The same things were measured in two ways. Each way mixes the same 11 hidden numbers, adds some noise and spreads widely along 8 directions of its own, which tell nothing about the thing.
In the rows, zero is written as 128.
Some things both ways: the first way, then the second way.
[109  84 159 118 177 139 168 156  96 129 122 196 142 130 122 172 197 125
 154 130 174]
[105 106 128 127 134 106 143 145 133 117  86 114  72 121 154 147 120 126
 144 114 146 140 102  78  90 113 119 126 121 175 122]

[119 185 103 123 136  80 139 182 177 202 145  78 108 126 198 206 173 164
 159  97  91]
[143 168 128 114 122 134 126 137 138 142  99 149 150 127 134  97 107 155
  93 131 155 141  56 123 143  43 175 141 125 123 155]

[151 171 119 161 109  82  41 178 111 155 164  82  94 216 122 140 117  88
 177 148 125]
[161 140  83 129 134  95 108 128 105 133  59 124  82 151 134 148 130 170
 158 106 158 168  93  87 129  60 170 129  96 110 135]

[130 114 113 113 111 124  92 143 133 166  98 117 113 162 134  95 158 101
 127 134  91]
[121 101 104 146 165 150 166  95 143 103 117  95  61 113 156 142 158 122
 152 109 150 125 124 115 117 177 152 150 115 140  83]

[137 153 123 145  92 141 167 104 138 105 103  99  78 160 157 155 100 102
 149 162  68]
[103  94 159  98 173 143 158 120 153 124 100 169 134 128 148  72 121 101
 116 165 158 130 157 112 121 180  57 152 143  94 129]

[157 132  66 113 160 108  79  93 155 235 121  83 185 148 137 130 186  89
 119 133 142]
[106 184 151 129  99 128 109 136 142 117 106 172 109 121 147  59 145 125
 139 133 157 175  43 175 122 134 129 141 113 187 148]

[141 114  88 160  98  62 100 137 167 129 173  85 111 166 187 107 135  82
  89 127 126]
[ 76 163  84  94 121 130 144 145 147 128 127 133 106 112 130 132 130 121
 157 146 168 147  27 140  78 158 143 140 141 191 149]

[ 84 134  98 130 104 147 165  61  80  97 102 174 149  51 142 129 149 195
  78  83 145]
[134 102 137 114 159  96 106 120 135 118  73 124  79 169 151  91 104 123
 176  88 146 147 104 174 129 131 109 122 118 166 121]

[ 89 153 111 186 113 119  84 160 117 110 180 131 126 175 102 107  65  80
  86 129 104]
[115 120  97 138 149 151 138 118 167 123 160  89 135 152 142 132 129 109
 164 113 142 132 117 140 116 172 155 138 168 136 112]

[ 81 161 114 180  87  84 118 120 156 112 157 122 127 128 145 134  75 151
  55 114  75]
[ 93 123 121 154 153 156 135 138 181 138 212 105 162 151 150 127 127  65
 155 103 140 107 153 121 118 181 174 137 180 126 140]

[159  68  82 104  99 134 135  71  93 109  75 156  96  95 183 115 156 139
  70  85 131]
[130  95 170 161 146 107 116 158 148 149 120 102 120 155 156 153 109  77
 123  91 125 123 202 100 156 107 140  99 139 119 145]

[108 158  91 153  87 137 163  95 110 101 106 168 124 171 164 144  82 143
 122 113 154]
[111  80 184 143 144 115 139 135 156 104  57 108  90 163 175  76 125 115
 152 103 122 147 120 157 130 108 139 122 136 156 108]

[126 143 165 142 170  76 107 204 154 125 216 104 124 124 162 190 160  92
 172 147 113]
[ 97 129 147 129 142 122 151 130 142 103  91 132  87 129 157  71 131 134
 110 112 153 127 115 134 105 113 128 139 136 170 125]

[133  58 130  77 170 167 142  72 108 145 106 178 190 125  88  87 170 140
 141 159 174]
[119 131 184 128 126 143 143 131 162 130  65 142 101 135 138  65 113 130
 107 132 139 134  64 182 151 107 142 143 112 155 146]

[142  66 115 112 109 127  99 150  94 122 111 175  73 193 155 109 159  77
  82 103 120]
[138 133  78 161 114 136 123 105 149 160 124  72  73 162 103 157 148 130
 176 118 153 133 106 156 142 180 127 121 123 143 146]

[101  85 112 138 139 128  90 162  96 120 117 146 140 147 100 100 100  99
  92 119 116]
[122  91 151 150 135 122 166 155 136  98  71 111  75 121 188 119 138 141
 128  98 146 128 101  70 101  49 185 148  90 154  86]

[123 116 118 134 129 123 151 119 114 157  93 119 109 146 144 154 171 154
 127 136 100]
[123 112 144 130 112 155 157  41 146 108 142 104 149 159 134  37 144 186
 142 147 155 104 135 145 134 157 153 127 156 118 144]

[118  78 102  85 168 134 143 131 100 140 110 191 160 121 107 120 184 143
 128 133 194]
[135 132 121 135 100 104  67 147 142 159 124 108 116 166 135 141 137 129
 174 122 171 145  68  94  70  86 126 109 138 152 125]

[ 98 122 147 202 153  95  90 144 132 107 177 100 147  41 123 105  61 140
 109 114  71]
[121  90 151 139 172 122 121 148 144 146  78 134 106 172 181  85 131  85
 177 100 150 152 115 138 133 113 116 134 135 119 110]

[110 156 128 145 136 105 115 127 142 142 175 130 146 144 136 145 105 126
 136 127 133]
[128 106 149 128 110 137 131  62 130  96 141 107 152 134 173  67 159 166
 141 137 153 124 124 106 103 110 130 112 160 130 104]

[124  77 114 148 125 115  91 135  90 103 129 172 130 133 100  90 107 116
  88 112 161]
[ 82  98 183 132 142 134 158 127 148  99 106 134 126 138 194  69 130 121
 133 112 152 126  98 112  93  90 193 140 144 166  97]

[146 113 164 150 164 127  86 115 123 151 156 146 146 132  90 117 107  95
 152 150 127]
[141  97 136 148 128 122 101 108 138 141 150  80 155 166 174 114 154 102
 188 109 135 140 160 125 138 125 125  86 168 112 122]

[ 99 130 155 100 103 136 144  97 140 105 146 182 130 189 120 136 128 121
 112 159 111]
[137 141  91 109 107 148 128  80 152 135 162 112 113 120 102 102 150 158
 144 159 171  99  82 144 108 182  95 130 121 127 162]

[146 135 107 134 108 163  71 118 106 105 155  70 124 174  84 101  82  38
 129 172  87]
[132 125 138 103 148 114 123 145 139 128  84 162 126 137 139  95 103 130
 105 133 162 142 120 124 124 103  91 145 119 121 130]

[120 135 189 127 101 139 140  99 128 113 109  99 115 130 136 133 102 173
 155 168  54]
[134 108 130 132 135 140 152  95 152 108 130  94 132 128 137 119 136 144
 119 128 123 109 146 115 143 120 165 121 139  96 147]

[101 133  54 146 118 141 105 166 106 116  92  96 172 148 101 123 126  60
 108 140 143]
[109 142  50  88 137 110 176 109 119  71  98  84  90 113 130 118 141 207
 120 119 164 115  98 136  85 102 193 134 132 167 120]

[ 98 105 143 146 163 124 112 120 135 131 171  67 150  69 107 111 130 125
 110 156  46]
[133 128  93 129 150 145 124 108 152 153 145 120 114 155 123 110 126 115
 160 126 170 127 123 132 122 190  80 145 144 128 131]

[132 128 122 129 111 154 120  61 104 128 146 108 148 150 109  77  88 142
 135 155 139]
[102 110 175 140 141 125  95 145 159 131  70 161  96 163 164 103 118  83
 169 121 149 189  67 139  98 148  80 150 140 166  88]

[124 114 172 171 179  95  88 193 133 131 205 151 132 139 120 150 113  83
 125 134 124]
[118 153  78 148 151 150 183 136 157 114 112  86  92 117 117 158 121 126
 106 108 119 139 143 157 177 166 181 146 135 138 146]

[117 132 142 184 184 135 126 168 134 153 142 127 167  59  96 163 134 122
 132 120 111]
[ 93 103 145 148 176 101 131 207 155 133 101 110 100 151 181 165 100  47
 146  69 128 151 156 127 124 115 165 125 143 173 107]

[150 148  79 141 107 138 123 168 131 164  76  61 117 186 168 152 167  66
 180 138 116]
[100 126 129 136 162 107  96 180 152 170  85 152 112 160 137 165 104  57
 141 109 134 164 120  95 124 105 108 126 160 106 165]

Other things, the second way, with their names:
<67>: [140 110 103 134 124 118 135  82 121 122  77  67  58 147 122 145 139 165
 150 125 165 145 143 164 131 185 104 115 119 182  89]
<51>: [145 130  99 116 123 140 148  84 136 119 108  95 106 138 120  99 136 181
 131 136 165 118 101 157 132 139 144 133 118 137 125]
<72>: [119 194  77 103 123 142 151 140 128 115  95 165 102  97 116 111 135 172
 115 164 182 174  43 103 101 139 145 180 102 153 128]
<488>: [132 153 152 122 107 155  90  89 156 163 130 140 182 169 121  39 152 143
 133 182 174 147  92 152 120 136  84 123 183  93 143]
<219>: [113 132 112 108 144 136 178 121 139 115  94  90 114 112 140 125 113 143
 104 121 136 121 106 170 153 120 175 123 139 161 135]
<170>: [133 101 127 157 172 136 144 124 162 136  59 144  86 183 128  86 124 117
 124  98 141 131 161 165 176 129 121 161 111  67 144]
<449>: [102 151 132 126 169 140 200 142 144 107  65 148  80 105 139  90  87 122
  66 100 125 134 133 174 191 136 147 158 117 166 162]
<423>: [133 120  75 136 157 136 158 100 138 135 142  57 110 147 117 165 115 142
 135 113 149 116 175 112 142 175 161 124 162 135 123]
<464>: [122 129 146 103 154 139 103  72 129 118 161 183 168 124 146  82 141 127
 117 156 175 128 149  71  96 151  96 139 161  73 130]
<444>: [120 127  91 131 148 159 140  65 171 117 159 129 135 142 101 110 123 125
 125 127 133 112 145 166 158 202 112 144 157  84 171]
<171>: [146 119 141  82 127 143 133  95 147 117 126 133 185 113 132  92 122 162
  96 173 148 112 103 115 127  92 133 125 143  74 146]
<176>: [104 158  86 123 131 140 158 117 149  88 138  61 128 141 147  93 152 174
 139 115 156 127  85 163  88 117 220 134 176 180  95]
<226>: [124 147 103 124 118 128 107 106 148 135 142  92 132 152 118 116 142 142
 139 128 153 122 104 157 109 129 141 109 169 135 149]
<136>: [135 122 117 128 111 136 124  79 128 121 144 130 136 125 135 123 153 162
 118 155 179 128 139  67  97 135 110 135 132 106 111]
<191>: [145 116 129 129 112 142 122  82 176  97 148  63 171 161 129  75 152 164
 125 126 120  96 136 214 146 108 180 103 162  93 139]
<31>: [148 102 124 101 164 121 125 153 150 123 114  99 148 144 172 108 118 118
 145  97 143 111  96 158 128  53 187 123 128 113 110]
<151>: [115 124 140 145 134 105  73 152 160 132 115 133 101 175 143 122 136  92
 177  97 148 151  98 153  98 130 136 127 131 145 127]
<79>: [137 144 103 114 145 115 131 197 142 152 137 100 114 116 150 149 114  94
 152 106 150 126  91 127 127 111 153 121 110 167 143]
<434>: [129 159  96 116 119 136 125 116 159 151 151 100 153 147 104 104 113 141
 112 120 143  99  97 177 149 100 160 112 160 122 195]
<82>: [102  93 156 173 164 137 153 121 151 134 118 116 118 171 169 106 113  87
 139  80 133 131 185 125 162 142 154 132 159 131 122]
<111>: [171 105 128 128 123 128 111  79 121 151 104 108 110 141 129 120 151 161
 117 139 177 103 133 108 130  92 111 112 109  88 122]
<478>: [127 114  93 146 143 112 104 114 139 113 154  73 108 132 135 223 125 114
 148  99 134 139 160  72  99 144 163 111 159 140 104]
<382>: [ 94 143 156 172 157 161 118 131 150 185 113 172 117 183 144  63 152  81
 147 146 195 165 145 100 119 191  87 164 168 113 111]
<131>: [144 122 110  86 124  85  43 150 131 162 132 139 148 156 138 166 117 107
 207 129 166 154  45  98  72  85 133 101 126 118 148]
<251>: [134 107 151 117 143 105  64 185 154 189 132 122 175 181 164 144  98  61
 195 107 148 148  76 123 117  74 156 100 150 120 142]
<125>: [ 97 151 132 131 117 129 117 160 164 156  98 144 122 168 129  82 117 114
 146 127 163 147  54 167 114 113 131 142 142 159 156]
<242>: [ 98 102 137 128 139 116 169 145 147  94 101 118 117 118 156 136 123 120
 102 116 123 127 165 100 126 107 150 125 132 130 140]
<295>: [114  89 178 130 113 151 137  48 138  95 142 124 172 139 179  65 151 161
 128 149 157 125 131  94  98 114 149 125 165 117  84]
<450>: [160 122 109 136 147 156 175 103 144 117 130 109 131 103 132 121 123 154
  92 132 123 108 162  70 172 112 138 141 121  68 161]
<135>: [ 97 137 117 123 141 112 125 151 144 131  70 138  51 128 131 144 128  94
 144 117 156 162  87 182 120 178  90 134 110 189 127]
<476>: [111 124 150 171 117 145  83 125 166 153 131 152  81 164 153 100 160  75
 204 123 171 168  62 135  92 199  70 152 122 166 101]
<238>: [127 106 148 112 150 124 165 118 134 107  59 152  90 112 148  89 113 144
  88 126 142 122 129 131 151 100 103 141  99 123 141]
<174>: [153 117  93 141 114 140 154 125 149 133 163  51 134 134 140 124 154 150
 145 125 147  92 143 123 139 118 170 111 125 117 141]
<113>: [113 160  76 146 140 122 113 127 141 135 153  88  92 146 128 152 146 105
 178  98 154 148 120 154 118 187 159 118 155 170 133]
<334>: [103 134 162 109 130 144 131 124 155  98 118 153 166 121 165  80 130 138
  88 149 161 142  90 116  83  90 138 151 159 136  86]
<244>: [119 153  63 120 136 124 155 165 155 142 136 112 108 115  98 182 104 116
 114 123 139 119 132 111 142 147 142 136 120 125 193]
<322>: [123 145  91 143 130 143 155  81 131 125 124  64  86 127 127 141 141 136
 147 117 143 147 132 175 159 206 131 114 152 186 118]
<85>: [120 100 122 153 127  86  95 154 124 139 118 102 116 158 175 174 132  98
 185  87 139 157 137  66 105  77 157  95 142 138 126]
<410>: [157 118 138 141  97 149 144  44 131 130 116  96 137 152 108  77 144 205
 105 169 161 116 167 101 149 141 115 122 141  91 142]

Some of these things the first way, each followed by its name:
[111 133  99 144 132 103 147 123 122 116 170 180 123 159 129 146 135 133
 130 124 178]
<423>
[137 143 127 143 118 144 120 127 126 171 111  96 118 143 119 128 117 147
 136 124  93]
<295>
[160 139 140 135 126 172 143 112 122 153 129 110 103 142 129 153 140 127
 161 130  88]
<67>
[136 100 135 111 145 150 124 149 116 131 125 140 129 136 132 149 167  74
 133 128 124]
<238>
[143  83 101 118 135 159 140  78 130 142  97 147 179  72 135 104 158 122
  81 102 149]
<135>
[130 123 148 155 180 181 107 166 112 186 126 137 141 136 107 165 161  65
 151 102  83]
<322>
[166  94 129 111 132  71 169 120 149 127 137 169 105 127 194 166 184 143
 120 130 202]
<242>
[146  93  70 151  73 120  74  82  80 110  95 127 121 164 134  78  91  96
  70  96 157]
<85>
[154  75 125  94 156 107 121 142 142 131 119 136 132  46 160  90 173 150
  87 144 126]
<191>
[124 104  77 163 152 130  77 244 104 154  87 103 110 128 132 137 167  37
  90 103  86]
<170>
[ 69 131 138 142 141 157 144 129 124 117 112 217 159 182  67 159  69 102
  99 137 112]
<174>
[149  85 133 115 150  43 108 144 126 131 163 184  89  51 201 144 201 168
  85  79 167]
<113>
[128 146 135 148 127  73  77 187 166 106 243 191 106 145 152 136 100 109
 111  97 143]
<111>
[141  94  84 145 199  75 106 181 134 175 145 135 118 116 136 152 150 105
 146 117 142]
<382>
[ 70 112  95 111 127 178 126  72  90 126  81 141 188 184  82 102  91  86
 112 157 111]
<450>
[104 114 133 136 145 140 130 123 125 128 139 133 147  96 110 124 124 149
 106 128  97]
<51>
[103 162  77 126  97 124 117 192 102 108  99 136  88 179 148 157  99  93
 123 113 119]
<176>
[127 174  92 104 130 124 156 148 137 141 140 207 105 221 151 181 110 103
 172 130 187]
<488>
[110 172 127 126 146  97 142 135 142 172 139 123 127 170 122 186 119 152
 157 151 124]
<72>
